The rows are grouped in 4 ways, from coarse to fine. Each group lies inside one group of the grouping before and may be the whole of it. The rows also spread widely along 17 directions, which tell nothing about the answers.
Known rows, each followed by its group in each grouping:
[-1.4 0.2 2.3 4.1 29.2 37.4 -23.8 5.2 23.0 -3.9 0.3 -6.4 -32.3 20.9 -35.0 29.0 -13.7 0.2 -11.8 1.3 16.3 -8.8 8.3 9.3 24.3 -34.6 -15.4 -21.4 2.2 -5.3 2.7 -5.3] | Z_122 Z_712 Z_322 Z_741
[8.6 33.2 -9.1 6.3 32.1 12.0 -12.1 3.5 -18.5 6.0 -24.7 -2.2 5.5 8.0 -8.3 19.8 -12.5 26.6 -10.8 13.7 -14.8 -14.6 -1.5 -27.1 -34.4 5.2 -4.4 50.8 -25.7 -0.4 -17.6 29.2] | Z_871 Z_783 Z_125 Z_627
[-9.1 4.6 -19.7 7.0 -1.4 -3.6 8.8 6.5 -23.4 26.3 -3.3 -6.3 -4.4 14.1 -7.3 -39.3 3.8 37.7 -2.3 -10.5 -15.4 -0.6 1.6 5.7 -9.1 -9.6 13.4 -24.8 27.2 6.4 -10.9 33.4] | Z_871 Z_783 Z_804 Z_522
[-11.6 19.5 -0.8 13.2 -7.8 28.8 1.7 0.5 -10.9 9.4 21.3 -4.7 -2.8 -7.2 -3.2 -5.0 8.9 -22.7 -1.5 -4.5 3.8 -10.4 -24.2 -14.4 1.8 -4.1 -12.1 -22.8 -26.0 -9.1 1.0 -2.8] | Z_871 Z_318 Z_230 Z_29
[-15.5 1.7 2.5 -12.4 34.5 23.4 1.8 -7.6 1.6 -27.4 -4.5 9.8 -11.1 10.5 -15.1 28.8 -14.6 14.8 17.7 6.1 -16.9 -31.8 13.9 -4.5 7.1 -28.7 -10.6 -27.9 -23.4 2.0 -14.1 1.8] | Z_871 Z_318 Z_230 Z_242
[-14.1 5.7 -10.0 6.4 5.3 67.5 17.5 -4.1 -19.1 13.9 -36.7 9.3 -4.8 19.0 -2.3 -35.4 -18.6 -7.3 -28.1 9.7 25.6 1.5 0.7 21.0 21.0 -22.2 -11.4 -11.6 -14.8 5.0 -9.5 -8.2] | Z_871 Z_443 Z_66 Z_711
[0.6 -10.1 4.4 -17.0 8.3 54.0 3.9 -0.6 8.0 36.2 -15.4 15.9 6.1 -3.5 -33.6 -1.4 -14.5 -32.5 6.2 -0.6 24.6 19.4 3.4 -7.1 41.0 4.8 -2.3 3.2 32.1 34.4 22.7 10.9] | Z_122 Z_768 Z_342 Z_234
[-59.6 -4.0 9.7 25.5 -0.6 1.3 0.4 -4.4 -1.6 1.8 2.6 -4.8 10.4 43.8 10.3 -1.9 5.6 26.3 12.1 7.5 9.2 17.9 14.7 33.8 28.9 -15.2 -5.0 10.7 10.5 6.4 20.8 14.4] | Z_871 Z_318 Z_415 Z_816
[1.4 26.1 -21.2 -1.9 -4.8 -24.2 6.5 11.9 -34.8 13.9 32.7 -23.0 13.5 2.4 46.1 -25.3 37.5 11.2 -2.9 -6.0 -1.1 -9.9 7.4 -7.4 -16.3 -8.4 16.6 -35.4 -31.0 -18.1 -0.5 36.6] | Z_122 Z_768 Z_704 Z_200
[9.6 -2.8 -21.2 25.6 -7.1 -25.2 -20.5 2.4 -8.1 19.0 17.1 -19.9 -6.4 23.8 -8.6 -8.6 18.3 3.3 -10.2 -15.8 33.6 2.6 -0.8 16.7 -0.8 -17.9 8.4 -32.9 -13.8 -5.3 12.8 5.5] | Z_871 Z_783 Z_760 Z_640
[4.0 -6.0 33.1 8.0 12.7 -5.7 -31.7 6.6 26.9 -31.1 -4.8 -4.1 -16.0 10.8 20.8 9.6 4.7 10.2 19.6 -1.1 -8.3 21.9 4.8 23.7 -14.6 11.2 -24.1 39.5 15.7 -11.0 -3.9 -18.9] | Z_122 Z_768 Z_626 Z_831
[6.0 14.2 -16.0 -15.2 11.9 25.5 -29.5 28.5 10.9 30.4 30.0 -17.6 -16.6 -6.9 -28.4 26.1 -7.9 -13.8 13.1 -13.4 -2.1 -28.3 -3.4 -32.4 24.0 -34.9 -26.3 -27.5 11.4 25.2 15.9 42.7] | Z_871 Z_783 Z_760 Z_265
[-5.5 -9.4 -7.3 9.3 -24.4 -9.4 1.5 1.0 0.2 -10.0 -24.8 20.3 41.4 -14.5 5.0 8.4 -13.4 -24.5 34.1 -6.5 16.9 -23.6 18.4 -7.8 26.8 -8.1 -46.7 -3.3 -5.5 27.9 35.6 -20.5] | Z_871 Z_783 Z_804 Z_828
[-37.6 35.8 9.2 16.0 3.5 22.7 -0.8 8.1 -15.5 -12.5 8.0 5.1 -4.8 -11.1 9.9 -26.7 12.3 31.5 -9.0 19.8 -14.1 -19.6 -41.7 13.1 -19.2 -3.8 0.0 11.3 -37.8 -42.8 -8.9 12.8] | Z_871 Z_783 Z_125 Z_861
[-19.8 11.2 9.2 -24.2 17.6 46.4 -21.8 30.2 -6.9 36.8 28.8 -22.2 -10.7 19.8 -11.7 2.2 1.0 -3.7 13.1 -4.4 -35.4 -8.3 -42.3 -13.0 31.9 7.3 3.4 26.1 -6.3 -2.7 -6.2 39.1] | Z_122 Z_185 Z_926 Z_500
[-8.2 51.6 16.5 -19.0 22.6 4.2 -12.9 28.3 -7.0 39.6 14.3 -38.7 -4.5 -10.2 31.2 30.8 -5.8 -8.3 24.4 -10.2 -34.4 4.1 -13.1 -12.5 -23.2 -6.9 -25.4 18.8 -0.1 25.7 -0.6 -1.3] | Z_122 Z_768 Z_626 Z_781
[20.9 6.5 4.7 11.3 -9.9 -6.3 -11.9 15.6 -5.3 12.1 31.4 -9.2 -29.5 -2.6 12.0 14.3 7.2 -5.2 37.1 -5.5 -1.6 25.2 12.3 -19.4 -33.6 -11.4 4.0 -8.5 32.2 -16.1 0.2 34.0] | Z_122 Z_768 Z_626 Z_831
[-20.1 2.2 3.6 1.3 13.6 1.8 13.3 -16.9 1.2 -14.0 17.4 -9.1 -9.7 -19.9 -9.0 -15.2 13.2 6.4 15.1 -23.8 -57.5 -5.3 -8.3 -14.7 -16.7 22.0 -7.6 -22.7 20.4 26.6 -38.0 9.2] | Z_871 Z_318 Z_230 Z_29
[-16.8 9.9 5.3 -1.5 0.6 -3.7 10.8 -0.2 -16.1 2.2 -6.6 -5.2 -3.6 -30.1 27.9 -20.7 10.1 -7.9 20.8 -1.6 -19.8 -1.3 -27.9 35.5 -21.0 14.1 -0.7 -10.7 -11.2 1.0 -31.5 -12.5] | Z_122 Z_768 Z_342 Z_234
[8.4 -4.7 -4.8 -1.4 3.7 2.8 -15.7 1.3 -23.8 33.6 32.6 -16.9 -16.2 44.0 -14.7 44.0 -6.2 -31.9 33.2 10.0 -23.4 -3.0 -25.7 -25.1 6.1 28.4 31.3 3.1 -21.8 -19.8 -23.6 10.9] | Z_871 Z_783 Z_804 Z_828
[63.2 19.9 -12.7 -10.7 18.0 -10.9 -24.7 18.2 1.9 41.1 -15.9 -19.0 -18.4 7.9 -16.8 33.2 -25.7 -6.8 -7.6 -8.9 -4.6 -9.1 0.9 -24.7 -29.0 9.0 -18.5 -15.0 22.5 15.6 -14.1 -25.1] | Z_871 Z_783 Z_804 Z_828
[-9.0 -38.8 -14.5 8.7 3.7 -4.4 15.3 -21.4 -34.4 11.8 -14.8 -2.0 15.0 47.9 -26.7 -15.8 6.9 3.9 17.8 -15.8 -16.0 -2.0 -1.9 10.8 22.8 19.6 40.5 -5.3 -21.5 4.5 -20.4 2.5] | Z_122 Z_768 Z_342 Z_234
[-13.6 -34.6 -4.1 21.3 -18.6 -45.2 1.3 -5.0 -30.2 -7.3 -14.6 -0.5 3.1 38.1 6.1 1.1 -6.3 17.1 59.5 -11.7 -26.5 -3.8 2.9 25.9 -6.9 1.1 9.9 -0.7 -4.7 -5.5 -16.2 -10.9] | Z_871 Z_783 Z_804 Z_828
[3.5 10.8 9.5 15.1 0.2 -4.4 -13.2 10.6 12.0 -5.2 0.2 11.7 2.0 12.5 -5.7 61.5 -20.3 -2.1 23.3 21.5 25.7 -5.4 20.7 -8.1 3.0 -19.5 -20.0 2.4 0.8 -21.8 32.0 -11.0] | Z_122 Z_185 Z_926 Z_500
[-13.7 41.0 -17.6 20.4 -11.3 -3.0 10.1 11.5 -21.5 38.3 18.7 -19.0 9.5 -10.2 4.7 17.0 -6.7 -2.6 10.7 2.9 -37.9 -11.5 -2.1 -45.1 -20.5 12.7 -17.1 3.0 23.2 20.0 -8.4 34.7] | Z_871 Z_783 Z_125 Z_627
[18.0 15.0 -9.9 -12.1 10.2 -21.7 12.9 -3.1 -4.5 3.4 -0.4 0.3 -13.6 -33.6 2.9 -0.4 -4.4 4.4 14.0 -5.6 -25.4 -14.4 3.3 -5.0 -36.9 5.5 -3.4 -55.8 21.9 12.0 -28.2 -10.5] | Z_871 Z_783 Z_804 Z_828
[0.8 20.6 8.4 7.3 13.2 -19.1 8.3 -12.7 2.7 26.9 -27.5 10.4 2.4 -12.0 -14.0 35.3 -22.7 2.5 12.2 13.6 27.2 28.1 17.3 14.0 -32.0 -2.3 2.8 -5.3 29.8 24.2 18.9 -27.1] | Z_871 Z_783 Z_760 Z_265
[-21.5 -10.6 -20.0 40.4 -41.0 27.7 11.4 1.4 -26.0 22.0 6.2 1.5 -2.2 12.3 -12.7 -1.4 -14.0 -29.3 23.7 4.2 -21.2 -16.0 -21.7 -14.4 16.8 14.7 -15.9 -4.0 10.7 0.7 -24.9 18.6] | Z_871 Z_318 Z_230 Z_242
[-3.9 6.3 -11.2 32.6 -5.4 -2.1 -10.0 -2.0 28.3 -29.1 19.8 10.9 -11.2 -8.3 -21.8 16.1 -0.5 17.5 -9.9 12.9 -9.3 -26.5 19.0 -24.6 1.6 2.0 -29.8 -33.1 37.9 -14.4 -0.4 13.7] | Z_871 Z_783 Z_804 Z_828
[-5.0 28.7 -2.0 -5.3 13.8 17.3 5.8 9.6 -17.0 17.9 1.7 -20.7 3.0 -15.0 0.4 -37.3 10.8 12.4 -1.6 -39.8 -13.3 3.5 2.0 -18.7 -15.7 -32.5 -18.5 -17.4 -4.7 35.8 11.4 15.3] | Z_871 Z_783 Z_125 Z_627
[-1.2 17.8 6.1 -10.3 -3.4 5.1 3.2 2.0 -6.2 35.0 26.3 -10.4 17.4 6.4 3.5 8.5 13.0 -27.2 1.5 1.4 -9.3 11.2 -11.8 -26.8 11.7 35.2 11.4 -1.8 3.7 -3.1 13.3 -2.7] | Z_122 Z_712 Z_322 Z_741
[32.5 -4.7 -5.2 -16.3 -0.1 9.5 -8.0 10.7 3.3 13.0 -29.4 16.7 -13.2 -29.8 3.2 -5.1 -18.1 -15.6 21.6 -8.0 36.7 7.0 11.9 17.2 -13.2 -26.3 -26.7 -24.1 25.1 27.8 7.5 -0.1] | Z_871 Z_318 Z_230 Z_29
[4.1 -24.7 0.8 -7.8 18.7 11.7 8.0 -13.7 -21.2 -21.4 -31.8 5.5 3.4 32.6 -4.1 -41.9 2.4 25.4 4.8 -24.9 -10.4 1.4 20.0 9.7 -3.3 -16.0 7.6 -11.3 -22.5 5.2 -16.1 -10.7] | Z_871 Z_783 Z_760 Z_265
[12.9 -9.1 6.2 24.9 -6.2 -12.3 -23.3 15.5 7.5 -4.2 -7.9 -9.7 -24.7 30.2 19.8 -5.3 2.1 23.0 8.1 -3.6 15.0 25.6 22.4 31.7 -13.3 -16.7 -16.0 2.1 35.5 -16.5 0.3 0.0] | Z_122 Z_768 Z_342 Z_234
[-4.6 -14.6 0.2 16.9 -12.3 -17.0 27.1 -25.5 -5.8 -5.4 5.2 10.0 -1.4 -25.8 -18.1 -8.7 9.2 -13.0 29.1 -18.4 -15.5 20.7 10.9 -7.0 -20.8 19.1 14.0 -29.6 34.0 12.5 -10.0 -2.9] | Z_122 Z_712 Z_322 Z_741
[20.6 3.3 9.7 -17.7 11.4 3.5 -21.4 32.2 -18.9 18.7 0.2 -21.0 -2.0 38.3 -0.3 4.3 -4.4 26.5 33.1 -27.1 -39.6 -6.8 0.0 -33.8 -8.8 -12.8 -7.0 33.7 -4.4 -3.7 6.7 19.4] | Z_122 Z_768 Z_626 Z_781
[-3.7 4.0 -21.6 10.3 -33.9 -11.5 -29.0 39.3 1.3 20.8 41.2 -19.9 -1.9 15.8 32.1 24.6 0.3 -13.2 37.9 -2.0 -7.6 -23.0 16.9 -22.8 26.2 -22.0 -47.6 -16.2 32.6 9.5 16.1 53.9] | Z_871 Z_318 Z_230 Z_29
[2.5 12.4 -39.3 17.4 11.4 -44.4 12.7 -8.8 -18.0 15.2 -7.3 -21.2 12.9 -19.1 6.2 -8.4 11.4 18.9 -16.4 -10.7 -20.3 -19.2 7.1 14.2 -27.2 18.7 3.6 -30.0 8.7 30.5 -41.2 19.7] | Z_122 Z_185 Z_926 Z_500
[11.2 -3.7 -17.4 -1.7 -10.9 -16.4 -6.6 22.0 -18.9 49.0 -1.5 -16.7 19.3 39.1 7.7 22.0 -8.9 -5.4 29.2 -11.8 13.7 2.3 30.7 -11.0 25.2 -20.8 -7.3 -9.7 20.3 25.4 31.4 19.5] | Z_122 Z_768 Z_342 Z_234

New rows. What belongs after each?
[48.4 16.2 -16.0 -0.7 -9.3 -14.2 -27.7 26.2 10.2 16.6 3.2 -9.0 6.6 -21.7 9.8 -21.8 19.3 1.3 -26.2 -11.6 25.1 -9.6 -1.2 -11.9 -11.0 10.8 -25.4 -6.6 14.2 -2.1 17.6 15.9] | Z_122 Z_768 Z_704 Z_200
[-8.5 -9.0 20.6 1.0 20.6 -9.7 -34.5 3.9 24.2 -22.3 17.9 -3.8 -26.8 -1.1 -22.0 9.6 14.6 26.7 17.0 -0.3 -37.2 1.7 -31.7 11.6 -12.8 32.2 8.9 36.8 16.7 -24.2 -20.7 19.6] | Z_122 Z_712 Z_322 Z_741
[-12.3 2.3 15.4 -1.8 12.2 -10.6 16.7 -13.5 -0.2 -12.4 -28.2 18.5 35.5 29.2 28.9 23.7 -13.6 18.1 15.3 29.2 -19.5 13.1 48.1 -8.6 -2.1 35.2 -2.7 38.7 24.5 3.8 1.4 -9.0] | Z_122 Z_768 Z_626 Z_781
[-27.1 -11.7 9.1 5.1 -22.9 20.8 13.1 16.0 -13.6 -10.3 10.5 8.9 -12.8 -6.4 11.7 -0.6 -8.4 -4.5 66.9 -8.7 -25.8 -5.1 12.3 -5.8 8.8 -35.9 -21.9 -22.1 23.7 -3.9 3.1 22.3] | Z_122 Z_768 Z_342 Z_234
[8.6 -16.1 -4.1 0.6 -5.8 -5.6 -21.2 3.8 12.9 -32.6 -13.3 14.1 14.5 -12.7 18.9 -15.4 8.9 -8.0 14.4 -11.4 39.1 -7.5 26.8 16.8 13.4 -28.9 -37.1 -9.8 -12.1 13.5 26.6 4.0] | Z_871 Z_783 Z_760 Z_265
[1.7 -11.2 8.1 -19.0 24.8 -43.0 14.4 -14.0 -10.8 -15.1 -18.8 12.9 19.9 20.2 23.1 24.2 -3.9 28.9 37.3 9.5 -14.3 13.4 44.0 10.7 -19.3 13.0 23.3 3.5 9.4 4.1 -6.3 1.2] | Z_122 Z_185 Z_926 Z_500
[-10.9 -15.3 -2.5 -4.0 5.7 4.5 13.2 -8.9 -22.9 43.2 -24.3 3.2 8.6 40.7 -36.3 -20.4 -12.6 13.7 -2.3 0.6 -10.1 2.4 -27.4 22.7 21.4 27.4 36.2 -11.5 3.5 3.2 -6.8 -27.5] | Z_871 Z_783 Z_804 Z_828
[5.7 -20.6 11.7 -17.1 5.4 24.2 -18.4 19.3 8.9 -22.0 -13.2 28.5 -32.5 14.7 4.2 19.5 -28.0 19.4 46.4 22.6 -3.8 -10.8 13.5 13.5 2.3 -26.7 -17.3 -0.4 25.9 -23.0 -9.9 23.6] | Z_871 Z_318 Z_230 Z_242
[3.1 -4.8 -18.1 22.6 17.1 -23.6 -0.5 -23.3 4.7 22.1 -4.8 -15.3 11.8 22.1 -11.6 12.5 7.0 -6.0 -30.8 4.9 11.9 18.2 13.0 20.7 6.7 43.9 16.8 -4.1 18.4 24.6 -19.7 -5.1] | Z_122 Z_185 Z_926 Z_500
[19.3 -3.1 -1.5 -42.8 31.2 4.0 -10.9 12.2 4.8 28.9 -10.9 -3.1 10.5 -1.5 -8.2 14.3 -8.9 -3.3 17.7 -12.8 -0.1 3.7 14.0 -5.4 16.2 1.0 -0.7 4.7 18.7 41.9 10.4 21.5] | Z_122 Z_185 Z_926 Z_500
[13.2 -13.3 -10.3 -3.2 -6.9 -11.1 5.5 3.0 0.6 -9.3 14.0 -3.0 1.2 16.5 14.7 31.9 -10.9 -17.7 34.7 3.8 -41.4 -25.2 33.5 -29.8 9.5 17.4 -17.5 -30.3 24.3 3.1 -24.9 2.0] | Z_122 Z_768 Z_626 Z_781
[-16.6 16.1 -12.1 -1.7 -7.8 5.4 12.3 0.5 -9.5 4.4 -20.5 14.6 33.0 -8.2 36.4 7.7 -11.0 -15.6 6.0 23.6 15.4 -20.8 18.0 7.5 15.0 -0.4 -32.3 -11.6 -8.6 17.4 5.9 -4.6] | Z_871 Z_318 Z_230 Z_29
[-7.5 -24.4 -8.2 11.7 6.9 11.5 18.0 -22.3 -10.7 -22.3 -23.6 32.1 -7.6 -15.1 -60.2 1.7 -15.4 18.6 30.6 -8.4 -19.3 -25.7 -5.5 -12.3 -10.0 -4.5 8.2 -17.1 1.5 5.8 -18.9 11.7] | Z_871 Z_318 Z_230 Z_29
[26.6 -23.3 17.7 2.4 3.9 -10.9 5.5 -7.2 -7.6 -13.5 -26.9 6.3 -7.6 33.4 -2.8 6.2 -12.6 13.5 28.6 -8.1 -27.0 18.4 23.6 -7.2 -22.7 21.3 5.2 14.1 22.6 -11.0 -18.3 -29.1] | Z_122 Z_768 Z_704 Z_200
[15.0 -42.7 2.1 -8.3 -12.0 8.0 -1.2 -11.4 -1.0 4.2 -25.9 17.5 -6.5 6.6 -20.7 -19.6 -14.0 -34.6 24.0 -5.3 3.7 -1.4 -25.5 34.5 22.4 29.9 4.4 -21.1 4.1 4.1 -21.5 -46.5] | Z_871 Z_783 Z_804 Z_522
[-30.3 16.8 0.6 12.6 -14.9 11.4 -16.8 27.7 -3.2 -13.8 13.9 -16.9 22.9 9.7 36.4 -7.9 15.7 -1.5 8.5 -7.9 -7.9 -36.3 -5.8 2.9 33.8 -25.2 -51.1 -1.4 -36.4 -10.2 21.1 -1.0] | Z_122 Z_768 Z_342 Z_234
[-14.9 -3.0 2.4 18.4 -12.6 -8.9 2.5 -16.1 -2.1 25.4 -5.0 -0.4 28.9 2.2 -9.7 18.3 -1.9 -36.9 20.2 -9.0 22.2 17.8 -3.0 5.3 18.8 18.2 -12.0 7.0 0.9 40.4 26.9 -21.7] | Z_871 Z_318 Z_230 Z_242
[-17.1 4.5 -14.5 25.8 25.4 -33.6 10.2 -27.6 -13.8 -23.8 -33.5 0.2 35.2 14.7 0.2 21.6 -5.9 33.0 15.4 -10.5 -22.3 0.8 57.9 -23.3 -22.6 -0.1 -14.0 33.9 3.8 46.2 -5.0 20.6] | Z_871 Z_783 Z_804 Z_828
[-9.6 2.4 1.6 -11.7 -17.3 38.1 -0.4 27.1 -12.9 21.1 -10.5 -10.6 8.6 15.5 12.2 -54.2 -0.4 -2.2 -8.1 -24.5 -8.7 -27.7 -29.7 17.4 37.2 -19.7 -38.6 -35.8 -17.2 5.2 8.8 -34.0] | Z_871 Z_318 Z_230 Z_242
[1.2 -9.6 14.6 -36.7 10.9 42.1 -2.8 6.2 3.4 18.9 -0.1 22.4 5.4 25.2 -25.1 27.8 -25.1 -27.1 29.4 14.9 10.7 -9.4 0.1 -18.7 49.1 -5.5 3.0 -18.1 -5.0 -2.8 30.5 -15.3] | Z_871 Z_783 Z_804 Z_828
[-25.0 0.2 26.1 23.9 22.1 13.0 -17.8 -4.4 12.6 -23.4 12.7 -4.9 -48.4 23.1 -20.3 19.6 -4.9 23.3 20.0 2.0 -1.0 19.1 -2.7 27.8 -14.5 -32.9 2.7 -8.1 2.4 -22.5 -4.2 -7.8] | Z_871 Z_783 Z_125 Z_627
[19.2 31.8 -9.9 -20.6 24.7 -5.0 -17.0 12.5 -13.1 34.3 8.5 -27.5 -11.9 -14.4 21.7 4.1 7.1 -14.8 0.0 -11.5 13.0 5.0 -7.0 8.1 -27.3 -18.0 -1.3 -21.6 -20.8 21.8 -8.8 8.5] | Z_871 Z_783 Z_760 Z_265
[-20.8 11.6 16.0 22.6 -29.3 3.3 -21.7 28.3 1.9 13.9 15.5 -13.1 -28.6 -8.3 16.5 5.8 -8.7 -18.7 38.4 -1.2 3.8 2.3 -35.4 35.4 -2.1 -23.4 -35.2 -10.7 7.9 -12.1 9.5 -21.4] | Z_871 Z_783 Z_125 Z_627
[-21.3 9.3 -11.8 4.9 6.4 52.3 10.5 -2.4 -20.8 21.5 -14.6 12.3 9.6 24.9 -12.5 27.9 -29.6 -12.7 9.2 28.9 -19.8 -17.1 2.5 -33.3 20.0 13.5 -8.9 28.7 0.0 9.1 -20.5 31.9] | Z_871 Z_318 Z_230 Z_29
[-17.2 -5.2 -1.1 53.9 -33.5 -36.1 7.6 1.1 -11.2 -16.2 10.1 5.9 -7.2 18.9 5.3 8.7 8.2 25.3 28.4 3.5 21.9 2.4 19.3 24.4 -14.6 -35.0 -0.4 -43.2 6.5 -43.0 23.0 -11.7] | Z_122 Z_768 Z_342 Z_234
[16.1 -11.7 -6.7 1.5 4.4 -24.8 9.9 -17.0 -19.9 27.8 5.5 -9.4 -7.5 -23.7 -29.7 -6.3 14.7 -17.2 29.7 -28.6 -14.0 17.4 -24.7 3.0 -29.0 29.4 36.4 -16.3 6.9 21.4 -22.0 4.6] | Z_122 Z_768 Z_342 Z_234
[-14.4 1.2 -6.0 -18.5 7.3 31.8 -11.0 18.4 -6.5 13.5 6.9 -0.8 15.7 9.4 -8.4 -2.5 0.7 -0.2 22.4 -16.7 7.0 -18.6 7.6 -24.2 36.9 -35.3 -23.3 1.4 -13.2 25.3 33.2 45.7] | Z_871 Z_318 Z_415 Z_816
[8.6 -29.9 2.7 -11.7 -5.0 0.9 0.2 5.6 -5.4 -4.3 -29.2 21.1 -6.9 14.1 -14.4 8.7 -27.0 7.8 47.2 -5.1 -8.3 -16.1 8.4 10.8 8.4 -15.2 -14.0 -18.5 16.1 6.6 -2.3 -14.8] | Z_871 Z_318 Z_230 Z_29
[-6.8 10.8 -9.8 10.5 -3.4 -10.3 -19.6 24.4 -28.7 -6.0 -6.0 -7.8 2.5 20.0 20.3 -23.2 12.8 43.6 10.3 -11.9 9.1 -26.0 -13.0 18.1 -13.6 -44.7 -12.5 0.7 -48.5 -26.9 10.5 20.6] | Z_871 Z_318 Z_230 Z_29
[15.7 10.2 -21.2 6.0 -4.9 -14.7 4.0 9.3 -25.8 28.3 -19.4 -14.8 20.3 15.7 18.4 3.0 -7.1 2.8 6.1 -6.0 -30.6 -3.3 18.9 -26.8 -16.0 24.0 -11.5 25.2 19.8 18.4 -20.2 19.1] | Z_122 Z_712 Z_322 Z_741
[12.6 -0.8 -19.3 -15.5 39.1 -14.5 -26.6 -7.0 13.8 25.3 -3.0 -19.7 22.7 47.3 -12.5 -1.0 12.6 21.8 -51.8 7.7 -5.4 -8.1 8.1 1.7 27.0 50.7 15.7 13.4 6.4 23.0 -12.4 13.5] | Z_871 Z_783 Z_760 Z_265
[-41.2 1.7 -6.8 33.8 -18.5 -14.0 30.9 -11.6 -39.3 52.3 6.9 -20.3 22.2 36.2 -0.7 -18.2 9.5 2.7 7.5 -11.0 -5.5 33.6 -6.4 18.6 8.8 15.8 33.0 -6.7 11.2 14.0 4.4 1.2] | Z_122 Z_185 Z_926 Z_500
[-30.5 34.8 22.2 1.2 8.6 -2.3 25.4 2.1 0.3 -11.6 28.8 -8.1 -17.5 -16.2 17.3 0.3 9.0 28.4 20.4 -7.0 -42.1 10.3 19.3 -14.8 -32.9 -21.9 -6.0 -47.1 33.8 -12.6 0.4 -3.1] | Z_122 Z_712 Z_322 Z_741
[-15.6 8.1 -26.7 -0.2 19.2 19.4 1.7 -3.8 -19.8 9.7 10.6 -18.1 -2.2 15.2 -7.0 15.8 -6.5 -14.3 -0.1 6.7 -41.3 -41.8 -9.7 -17.1 16.2 12.1 -1.7 -16.4 -28.3 14.7 -47.0 23.4] | Z_871 Z_783 Z_125 Z_627
[-12.9 -4.3 14.3 -18.6 12.5 -12.1 18.3 3.4 0.2 -27.0 -0.4 1.0 13.6 21.6 12.7 9.6 -7.1 30.9 28.0 -6.5 -63.4 -28.1 25.5 -15.9 7.0 5.9 -14.7 -29.7 12.5 -5.4 -12.9 -24.0] | Z_122 Z_185 Z_926 Z_500
[7.5 -8.5 -19.9 25.2 -10.0 -7.0 3.0 -8.1 -12.8 6.8 -13.8 -6.0 -5.8 40.4 25.9 -12.5 -0.4 -3.5 -13.2 5.5 48.4 21.9 37.0 36.6 3.9 -22.9 -2.1 -34.2 2.3 -1.3 2.9 -10.3] | Z_871 Z_443 Z_66 Z_711
[16.2 40.9 -3.4 -13.9 27.0 -25.9 -22.4 16.2 10.4 24.6 -22.5 -10.6 34.6 -12.4 10.2 5.5 9.4 28.9 -38.7 13.3 -3.5 -22.1 -20.9 5.6 -13.1 43.7 -13.9 34.9 -6.6 6.5 5.9 -10.6] | Z_122 Z_768 Z_342 Z_234
[-3.4 42.9 9.2 -3.3 -5.3 9.2 1.0 19.7 17.0 2.6 31.7 -9.2 0.1 -28.1 23.2 -0.6 12.4 -3.8 -9.4 -2.3 -9.2 -6.6 9.5 -26.7 -6.3 -9.7 -36.2 -39.6 25.7 -9.4 22.2 -4.9] | Z_122 Z_712 Z_322 Z_741
